Every row belongs to one group in each of 3 separate groupings. Each group adds its own fixed numbers to the row, and there is some noise. The rows also spread widely along 11 directions, which tell nothing about the answers.
Some rows, each with its group in each grouping after it:
[  3 -11  11  18  10 -10   4  -3   7  -1   0 -10 -12 -10  -2  12  19  17
 -11  -6   9   9   5  11 -13 -12] -> k451 bap W
[ -8 -19   5  -7 -19   9  35   9  -5  -5  13  -6 -15  11 -15   9   7  32
 -17  -5   5 -16   3  -8 -20 -23] -> k263 kezeg B
[  2  22  12   5  28  -5  -1  -9  16 -22   0 -14  -5  17   5  -6 -13   1
  -4  18   8 -19  -7  10   6  15] -> k8 doru G
[-11 -28  -3 -12 -26   6   6  21  -7   6  -3 -13 -11 -23   0  -6  19  20
 -11 -11  -3   9 -10  14  -4  -6] -> k451 Sisa G
[-12  -6  -6   9  -7   0  16 -14 -21  18  -9   3  -8 -14  -6  28  10  18
 -12  -8 -10 -10 -15  16  16   9] -> k355 bap B
[  3  16  19   3  27   7  -1   4   1  -3  -3 -11 -19   5 -22  -4  12   1
 -26   0   6  -1   6   9   8  -9] -> k355 luvud T
[  6   0  -4  18  12   4  -5  -9  -2  29  -9   0  -4   9 -15  28  -2 -14
 -15  -8   8  -6 -17  -2  12   1] -> k8 kezeg W
[ -6 -18  -9  -5 -25   3  20  -3  -5   0  13  -4  -9   9   0  15  -3  27
  -3  -1  -8 -23  -7  -6 -10   5] -> k263 Sisa T
[  7   3   8  37  -5 -10  15  -9 -18  11  -4  -2   8 -16   8  17   0  29
 -12   0   0  -5 -17  11   3  12] -> k679 Vozo B
[ -5 -18   1   5 -12  17   8  14   0  10   2 -12 -18  -1 -12   6  13  13
 -14 -14  16  -3  -5   9  -1  -7] -> k679 luvud W
[ 18  -1  -9   0   4   5 -15  -8   8   1   5  -1   8  17  -7  -1 -12  -4
  -4   4  -9 -16 -10 -12 -10   3] -> k355 Vozo B
[  9 -12   0  -7   5  -8 -10   0   8   8   2   3  12  27 -18   2 -13 -22
  -4   4   2  -6  -8 -30  -9 -30] -> k355 doru T
[ -1   2   2  25   9   9  -9 -11  -7  23 -13   2   4   9  -9  32 -23  -6
  -4   4  14   1 -24   1  14   0] -> k679 luvud G
[-22  12  22  -2  11  -8   9  -5 -11 -21 -17  11   0   0  -2   7 -11  17
  -1  20  -2   9   1  12  -5 -18] -> k8 kezeg G
[ -8  -7   4  11  -5   6  -5  -8  -7   6 -11   6  -1  -1  -6  20  -6  14
   4   2   3   4  -7   7  -7  -4] -> k8 Vozo T
[-18 -11  -1  -3  -9  -4  18  -3  -9   0  -8   1  -2  -4   2  13  -2   8
   2   2  -1 -10 -16   9  10   4] -> k8 luvud G
[ -6 -19  -8   4 -11 -11  25  -7  -4   0  11 -12 -16  -4   5  18  13  25
  -5  -7   2 -13  -5   2  -7   5] -> k451 Vozo T
[  2 -11   6   8  17  -9 -16   2  13   5  -5 -11  10  -4   6   9  -6 -10
  10   9  14  10 -13  -3  -7  -7] -> k355 doru B
[  3  11  16  27  15 -20 -14 -16  -5  -6 -12  12  26   9   9   2 -31  -1
   7  18   2  -2 -17  -2   5  -2] -> k451 doru T
[  3  -7   6   2   0  -9 -15   7  -1   4  -4   9  22  -1  -2  -9 -20 -16
   1   9  -3   3 -18 -12   3 -11] -> k263 luvud T
[ -5   7  -5   9   8   4  -6 -23  -3  -6  -7  16   4  32  -8  15 -21   7
   8   6   0 -15  -8  -6  -4  -8] -> k355 Vozo T
[  8  -2   8  17  21 -17  12 -18   7   2  -1  -5  -6   1  -4  15  20  12
 -10  -6   7  -2   3   6 -11 -12] -> k355 bap B
[ -9 -14  -4  10 -16  22   0  15  -3  16 -11  -2  -6   4  -6   2  -4  10
  -8 -14  17  -6 -19  12  13  -3] -> k679 Sisa W
[-10 -12 -12  -8  23 -13   2   4  16  12  -6  -4  -4  -1   2   3   6 -37
   4  -3  18  -3 -26   8  25   1] -> k263 luvud G
[  2  -5   4   5 -10  15  -6   2  -2   6   0  -4  -4   5 -10   5  -9   7
  -6   1   1  -6  -9   0  -1   3] -> k8 luvud T
[ 15 -11  -8   0 -15  -6   9   4  -3   6  12 -12   8  -4   2  -9   3   8
 -16  -4 -14 -19 -15  -7   1  12] -> k355 kezeg B
[  7  -5  20   8  12 -28  24  -2   2  -5   5  -2   3   8  -9   4   3   2
 -11  11   5  -8   2 -21  -6 -26] -> k8 bap T
[ 11  -1  -3 -12  13 -14 -10  -6   6  -6   1   1   1   3  -8  -3   8 -11
 -14   3 -15   4   2  -4 -13 -10] -> k451 Vozo G
[ -2 -20   7  12   1  -8  14  16   7  -3   2 -12   6  -1   7  -6  -6   6
   3   3  24  -2 -17  -6  -2 -15] -> k451 Vozo B
[  2   0   8  12   1  -3   6  -1   0   0  -8  -5 -10  -7  -5 -12  21  20
 -16 -17   2  -1  -7  23   5  -5] -> k355 bap G
[  1   8  14   9  17  14   9  -2   7   0   3 -23 -24   7 -13  23   1  14
 -18   9  14  -5   1   7  -4   3] -> k8 luvud G
[  0  -4  10   4  -8   1  -7   9 -10  -1  -2  -4  26   1   6   5 -42   3
   7  26  -3  -4 -24 -18   2  -4] -> k355 kezeg B

New rows. What belongs after each?
[ -9  -6 -19   4  -7  19 -12 -12   5   9 -10  18   1  32  -7  11 -21  -2
   8  -6   4 -22 -20   3   5   3] -> k263 Sisa W
[ 18  -6 -10  -1   0   6 -12   3  11   8   9 -21  -1  11  -2  -3 -11  -9
 -17   3  -4 -15 -17  -9   1  14] -> k451 Sisa G
[  5  -9  11  16   0  -1  -2   9  -2  13  -4  -3   2  -3  -9  -2   2   0
 -12  -8  13   8  -9  -1   2 -14] -> k679 luvud T
[-13 -30  -5  -9 -18   4   3  24  -8  14  -1  -7  -3 -29   0   8   7   7
   0   0   3  12 -16   7  -2  -6] -> k263 Vozo B
[ -5  -1  -6   9   1  -6  11 -18 -11   9  -6  -2 -10 -12   1  29  12  15
  -9  -2  -9  -3 -11  16   5  17] -> k8 Vozo G
[ -9   9  14   2  21  -5  16 -11  -3 -13 -11   1 -20  -2 -10   3  23  21
 -16  -3   1  -2  12  22  -4 -14] -> k355 bap B
[  3   9   4   4  14   4  -1  -8  10 -11   8 -16  -6  13   6  16 -23  12
  -3  21   3 -15 -11   0  -5  16] -> k263 Sisa G
[ 15   5  10  19   5  -8 -18  -9   2   0 -12   1   5  -7  -5 -15  16  10
 -21 -14  -9  11  -2  20  -9  -4] -> k451 doru G
[-18 -13 -10  -9 -15  17   0   2 -10  10  -9   8  -5   2  -9  18 -13   4
  -1   0  -3  -5 -20   8   8   0] -> k263 luvud G
[ -6 -11   3 -28  -6  -4  14  17  -7   0   6 -16 -13 -16  -9  -4  14   3
 -21   5 -16  -2  -5   2   8  -5] -> k355 bap G
[ 14  19  20  26  23  -6  -5  -1   8  -2 -12  -2  12  12  -7 -21  -8  -4
 -18   1  10 -13 -13   8  12  -1] -> k8 doru B
[ 18  -8  -5  15  -7   3  -7   6   9  10  -2 -13   6   7  -1 -19   4   6
 -14 -16   6 -10 -22   4   5   3] -> k355 Sisa G
[ -1  -3  13   8   9  -9   2   9   3   6 -10  -2   3   2 -10  -8   2 -10
 -11  -2  11   0 -11   0  11 -14] -> k8 doru T
[ 11  17   3   5   9   3  -3  -2  -3  -3   2 -20  -3   0   2  -3  -9   8
 -21  12 -10 -18 -15   8  17  26] -> k355 Sisa G
[  2  12  10  24 -13   9   0 -14 -23   4  -5   0  -5  -1  -9   9  -2  39
 -20  -5 -15 -11  -4  17   3  12] -> k355 doru T
[ -1  -9   7   0   5  -4   5   0 -16  17  -1  -8  -6 -19 -12  30   2   0
 -21  11 -12  10  -5  -3   0  -7] -> k451 bap B
[ 11 -10   3   6   9 -25  11  -7   3   1  10 -16  -4 -16   5   4  23   8
 -15  -2  -5  -5   0   4 -10   5] -> k451 doru B
[ 15  -6   2 -18  10 -20 -26  -2  16 -13   3   4  14  -4   1  -9  -3 -15
   2  14 -20  12   0  -7 -25 -11] -> k263 bap G
[  4  -7   4  12   1  10  -7  -1   5   2  -6   0   1   9  -8  -1   2  12
  -3 -11  12   2  -7   5 -11 -16] -> k355 kezeg B
[ -3  13  16  17   9  -4 -13 -18 -11 -14 -16  11   9   1   2  12 -17  22
  -3  12  -9  11  -2  13 -12  -7] -> k451 kezeg G
[-16 -18 -11 -10 -30   1  15  11 -16   4  -2   0   1 -13   6  -1  -3  13
  -6  -6  -7  -9 -24  12  13   9] -> k679 kezeg G
[ -4 -13  16  11 -12   2   4   7 -11   3   2  -7   2  -5  -1  21 -18  25
  -3  17   3   8  -7  -9 -13 -13] -> k263 Sisa T
[ 17  -8  13  19 -11 -25  21   7 -17  11   4  -1  26 -12  -1  -1  -8   9
 -17  11 -10 -12 -19 -20   4  -6] -> k8 Vozo B
[  3  -1  17  22  23  -8  19   0  -1  18  -8  -9 -13  -7 -16  19  21  -2
 -23  -4  17   4  -2   4   5 -15] -> k8 luvud B
[  1 -23   3 -10  -9 -13  15  17  -2   9   8 -16  -9 -19  -5  -8  27   2
 -17  -9  -2   0  -6   0   5 -11] -> k355 bap T
[-12   3  -5  -8   6   9  -9   2  -6   7  -7 -10  -7 -14   4  21 -14 -10
  -2  13  -1   1 -22  17  21  25] -> k679 luvud G
[  1  11   0  -2   5  -1  12  -3  -2   0  -3   5  -3  13 -13 -13  -5  -3
 -28  -4  -9 -26 -16   8  24   5] -> k263 bap G
[-12   7  22  -7  -9  25  -7  23 -17 -10 -11   0   8  -2 -13 -14 -31  13
  -9  22  -6   1 -10   2   8 -12] -> k355 luvud B
[ -4 -10  16   9  12 -20  -3  -2   2  -5   6 -21  -3 -21  16  23  -5  14
   5  22   5  13  -3   1 -13   4] -> k451 doru T
[  5  -9   1  -1  13  -4  16   1  18   0  12 -21 -23  10  -8  13  16   9
 -16  -3  14  -7   0  -1 -11  -9] -> k263 Sisa G
[  4   2  -1  -1   5   5 -15 -14  13 -13   0   5   6  28  -1  14 -28   8
  10  17  -3  -9  -4  -9 -24  -5] -> k263 Sisa G
[-15  -7  14  -2 -19  11  11  17 -26  11 -14   3  -5 -17 -18   3   2  11
 -20   0  -8   6  -7   9  15 -11] -> k8 luvud T
[ -5 -11  -4  -8 -10  20  -5  14   4   2   5 -11  -1   4  -3   5 -23   3
  -3   8   4  -9 -18  -4  -2   4] -> k263 kezeg B
[ 21  14  15  40  -2  -2  20 -14 -13   9   9  -7   1  11  -9  12  -7  28
 -32  -3   2 -24  -9  -6   5  11] -> k679 luvud T
[ -6  -5   4  25  19 -15  -4 -17   2   8 -13   0   3  -4   8  31 -11   0
   9   7  16  12 -16   7   2  -6] -> k451 bap G
[ -6   5   1 -23  15 -10  -2   6  -3 -11  -2   1   8   0  -2  -5 -13 -19
  -2  25 -13  -8 -11  -6   9   1] -> k355 Vozo B
[  2 -23   7   1 -11  13   7  22  10   4  11 -32 -16  -1  -2  13  -1  22
  -8   4  21   6  -7  -6 -19 -11] -> k679 Sisa G
[ 16   3  17  -1   5 -17  15  15 -12   9   6 -18   3 -12 -13  -4   7   1
 -38  12 -13  -2  -8 -14  10 -11] -> k355 Sisa G
[-13 -11   9  11  -6 -13  32   1  -1  -9   3 -11 -12  -4   8   4  10  33
  -7  -2  12 -13 -10  14   2  -2] -> k263 doru G
[ 16  12  16  32  -2   1  12 -12  -4 -12   3  -9  -3  -1   1   1   4  46
 -17   2  -4 -15   2  13 -17  13] -> k8 Vozo B
[  4 -10  -3   3 -17   6  -9  12  -9  21  -5  -7  13 -16  -1  -3 -11  -5
 -11   1 -11  -8 -27   3  16  19] -> k8 doru B
[  2  -9 -16  -6   0  12 -11  -3  10  12   3  -3  -2  11  -9  12  -7 -12
  -5  -3  -1 -15 -16  -1   0   8] -> k263 doru B
[ 22   3   2  24  19 -37  14 -11   6   2   5   0  17  -1   9  -7   9 -10
 -11  -1   4 -15 -15  -2   6   3] -> k679 Vozo B
[ -6  16   8   2   9   5  -1   1 -10  -5 -15  13   7  14 -12 -22 -13  -8
 -13   1  -2 -15 -15   9  31  -2] -> k355 luvud T
[ 26  -7 -20  20  -3  -5  -3 -17   9  24   9 -12   0   6   1  12   8   1
 -17 -16  -4 -20 -22   1   3  26] -> k263 Sisa G
[  3  15   9  24  16  18  -4 -15  -2  -1 -12  -3 -15   7 -13   7   9  23
 -16 -10   7  -4   2  25   0   2] -> k355 luvud B
[  6  13  -2  12  13 -35   7 -33 -18   6 -10  15  15  -7   3  16   9   0
 -15  -1 -27  -5 -11   5  11   3] -> k355 kezeg G
[  2   7   4  -7 -11  18 -11   2 -13   3  -3  -1   2   4 -11   5 -22   6
 -15  14 -20 -11  -7  -2   3  13] -> k8 Sisa T
[ 17 -16  -2 -11  -5  -6  17  17  12   7  21 -23  -7   0 -10 -11  11  -6
 -24  -3   0 -16 -11 -14  -1  -2] -> k263 luvud G
[-10 -10 -11 -12  -8   8   4   1  -2   5   5  -7  -4   1   1  17 -16  -2
   1  10  -4 -13 -21  -1   8  14] -> k263 luvud G
[ 11  12  -8 -24   4   4  -6  -8   5 -14   6   4  -7  15 -15 -11   4  -1
 -24   0 -28 -16   4   3 -10   4] -> k263 kezeg G
[-24 -18  -1 -16  -8   6  11   9  -5   3   1 -16 -11   1  -1  28 -13  11
   6  14   8  -4 -15  -4  -1  -7] -> k355 doru G
[  9  23  25  24  27   6   2   4   2  -6 -10  -4   3  12 -15  -8 -11   4
 -21  12  14  -6  -5   4   7  -8] -> k8 Vozo B
[  2 -10   3  15   8   4 -16   6  15   2  -9  -1   1   6  -2 -16  -3  -7
   0 -12  20   5 -13  12   4 -10] -> k451 bap T
[  4  -7   0  13   9  -2   8 -13  15  -5   8 -10 -13   2   1  13  18  20
  -1  -7  10  -6   4  13 -20   4] -> k263 luvud B
[ -7 -27   1 -11 -16 -13  16   7  -4   6   6 -16  -6 -20   5  24   8  17
  -1  10  -7   6  -6  -5 -16  -4] -> k8 Sisa G
[-27 -23 -11 -32 -14  11  10  11   5  -9  -1   7 -20   5  -9   5   7   5
   4  -4   1  -9  -1   8  -5 -14] -> k263 bap W
[ 11 -13   0  -6   0 -11   3   5  11  -3  16 -10  12   5   2   2 -14  -7
   0  15  -4 -15 -11 -21 -12  -1] -> k263 luvud B
[-14 -18   6  -6 -18  21   9  10 -16  10  -7  -4 -18  -2 -24  17  12  25
 -15 -10   0  10   0   5  -8 -26] -> k355 luvud G
[  4  -4 -14  20  16  17 -18 -20  15  17  -3  -5 -11  10  -2  35  -7  -2
   3  -6  14  -4 -15  14  -4  18] -> k263 bap B
[-16 -17   8  -7 -20   2  29  15 -17  -3   3 -14 -10  -6  -5  14  -3  33
  -9   9   1  -5  -9  -5  -1 -15] -> k355 Vozo G
[ -2   3  10 -14  -2  -3  15  15  -5 -18   6  -7 -10  -1  -8 -23   7  11
 -24   4 -10 -11   4   2   3  -6] -> k451 Vozo T
[-34  -2   6  -4   7  -2  24  -3 -14  -1 -11   3 -13  -4   2  29  -9   3
   8  15  10  -9 -14  12  23   6] -> k8 luvud T
[  9 -16  -3  -3  -5  -7   2  -7   4  -3   8   1  -6  12 -12  16  13  14
  -3  -2  -6  -2   8 -15 -31 -24] -> k355 Vozo W
[ 24   6   3  17  12 -11   4  -7  -2  14   7 -17   8   2  -5  10  -2  -2
 -24   7  -9 -14 -12 -14   5  10] -> k355 Sisa B
[-14 -17   2 -21   0   0 -14  17   8  -7  -4   5   5  -1  -3 -11  -7 -16
   8   6   6  12  -8  -3  -6 -23] -> k263 kezeg T
[-18  -2   9   3  -7 -10  13  -2 -18 -13  -3  -5  -1 -18  14   4  -4  23
   5  13  -7  -6 -12  17  13  14] -> k355 luvud T
[  0   8  15  34   8 -12   7 -12 -14   9 -17  10  23   5   2  14 -28   7
  -2  16   4  -9 -22  -3  13  -2] -> k8 Sisa B
[  8  -6  12   4   8 -20  -6   8  12  -5  -6  10  20  12  -6 -23  -8 -15
  -2   6   7   3  -8 -15  -6 -33] -> k263 Sisa T
[ -4 -14  -2   8  -6   1   3  -3  -2   9   4  -5  -1   4   3  22 -14   9
   2   6   7  -6 -14  -6  -3   1] -> k263 Sisa T
[  4   1  17  22  -3 -11 -15 -11   0 -13  -7   3  18  -6  13   3 -19  28
  10  16  -4   9 -10   9 -20  -2] -> k263 doru G
[-13   8  19   3  15  -8  11  12  -2  -9 -12   0  -6   1 -10 -26   8  -4
 -22  -2  12  -3  -4  16  22 -17] -> k451 doru T
[ 12   3  17  12  -6   4   4  -2 -11  -5   1   3   0  -2 -14   3   3  28
 -20   0 -10   3  11   3 -24 -13] -> k679 luvud B
[ 14  -5   2  19   7 -12  -6  -2  -4  21  -5   4  17  -8  -6   8  -5 -14
 -10   1  -3   1 -18  -4   5  -2] -> k263 luvud B
[ -7  -9   1   3  -6   1  -4  -4 -17  14  -9   5   6 -14  -6  22 -10   1
  -9   6 -13   5 -12   3   4  -1] -> k451 bap B
[ -6  -2   8   1  29 -26   3 -11   7   0  -8  -7  -8  -8   0  18  19  -4
  -2   4   6  13  -2   9  -1 -14] -> k355 doru G
[  6  -7 -13  32   1  -5   9 -28   7  13  -5   3   0  16   5  23   3  15
   2 -15  10 -19 -13   8  -6  11] -> k8 Sisa B
[-12  -6   2  12  11  -9  -9  -8   8   6 -18   9   2   1   1   7   4  -7
  10  -7  14   7  -9  14   2  -9] -> k8 doru T
[ 10   5   3   8  21 -28  10 -11   4   0   4  -9  -1  -2   4   1  16  -1
 -12   4  -4 -10  -4   0   8   4] -> k355 Sisa T
[ 22  -1  -9  35   7  -5   6 -23   3  14  12 -23  -8  -4   7  27  11  26
 -11  -7   4 -18 -11   8  -4  29] -> k355 Vozo B
[  6 -19   6  14 -22 -21   7   1 -14  12  10 -11  16 -18  12  16 -12  16
  -2  11  -7  -1 -18 -13  -6   5] -> k679 doru T
[  7   1 -13   1   0  10 -30  -8   6   4  -3   7  15   6   6  -1 -25 -14
   4   4 -11  -8 -22   5   0  19] -> k263 kezeg B
[  8  -2 -13 -21  -4  -7  12  -8   1  -2  10   6   0  20 -14   0   1 -12
 -18  -1 -19 -25  -4 -14  -1  -1] -> k679 luvud G
[-17 -23  -2  -1 -22   4   9   4 -14   2   1  -8 -10 -19   7  14   3  24
   2  -3   0  -1  -9  13  -1   7] -> k451 luvud T
[  0   7   4  -8   3  -1  12 -10  -8  -7  12  -7 -17   4 -11  21   2  15
 -20   9 -13  -9  10  -4 -13   3] -> k679 kezeg T
[ -4   2   7 -20   6  -2  10   5  -1 -19  10 -22 -18 -11   0   6  12  22
 -11  16  -9  -1   6   6 -12   3] -> k355 Vozo G
[ 14   9   2  18  11   6  -9 -18   2  -2   5  -1   6  15   0  24 -28  11
  -2  19  -3 -12 -11 -10 -13  11] -> k263 Vozo B
[ -7  -2   7  26  26 -20  17 -14   1   6   1 -13   4   1  15  41 -27  -4
   7  24  21 -12 -23  -7  14   8] -> k451 bap B
[ -8 -19  -5   0 -25   3  21   8 -10   4   0  -2  -5  -5  -7 -11  13  21
 -19 -17  -5 -16 -11  11   4  -4] -> k451 doru B
[ -6   3  -8  -7   8   3  -3   1  -3   9   2  -6  -2   6  -3  11 -18 -20
  -8   7   2 -10 -19  -2  20  13] -> k679 kezeg T
[ -2   4   4 -11 -13   9   7   7 -10 -17  12 -18   0  -5   7  -4 -16  25
 -10  19 -18 -20 -10   3  -2  23] -> k355 kezeg B
[-15  12  18 -17  10  -1  21   8  -4 -31   3  -7  -9  -4  -1  -3  -9  18
  -9  29  -8 -13   7   5  -3   2] -> k8 Vozo B
[ 11   2   3   3  11  -2 -12 -13   2   2   4  -5  -4   2  -5  27  -6   9
  -5  14  -8   8   0  -4 -22  -3] -> k263 Vozo G
[  9  17   3  20   8 -23   0 -21  -5  -5 -11  13  20   2  11 -15  -5   1
  -5   3 -14 -19 -16  13  17  20] -> k8 Sisa T
[  1  12  18  -7  14  -2 -13   5  -8  -5  -8   0  -7 -16 -11   4   9   4
 -22  13 -16  16  14  12  -7  -6] -> k679 Sisa W
[-23  -3  16  -3  14   5   9  18  -3  -8 -10 -14  -5   2  -2  11 -19   8
   6  22  23   7 -17  -1  10 -19] -> k355 Vozo G
[ 13  10  16   5  21   3 -11  17  12  -9   5 -22  -7  -2  -6 -27   2  -9
 -25   4  10  -1  -3   8   8   5] -> k451 luvud T
[  8  19   5   0  23 -14   2 -26   5 -14   1   0 -15   0   0   6  19  11
 -17   1 -15  -5  12  23  -9  11] -> k679 bap G
[  6 -20  -7   5 -20 -19  12  -6  -7   5   4   0  14   2   4   3  -7  10
  -8  -1 -11 -15 -20 -11  -3  -2] -> k451 doru G
[ -4  16  14  -3  -3   9   1  20 -10 -17   1  -5   7   1   0 -26 -30   8
 -13  20  -5 -18 -18   5  22  13] -> k263 Vozo T
[  1   8   2   5  25  16 -23   3  17   3  -8 -14 -14  -5  -2   1   1 -12
  -6  -1  16   8 -11  26  10  13] -> k263 luvud G
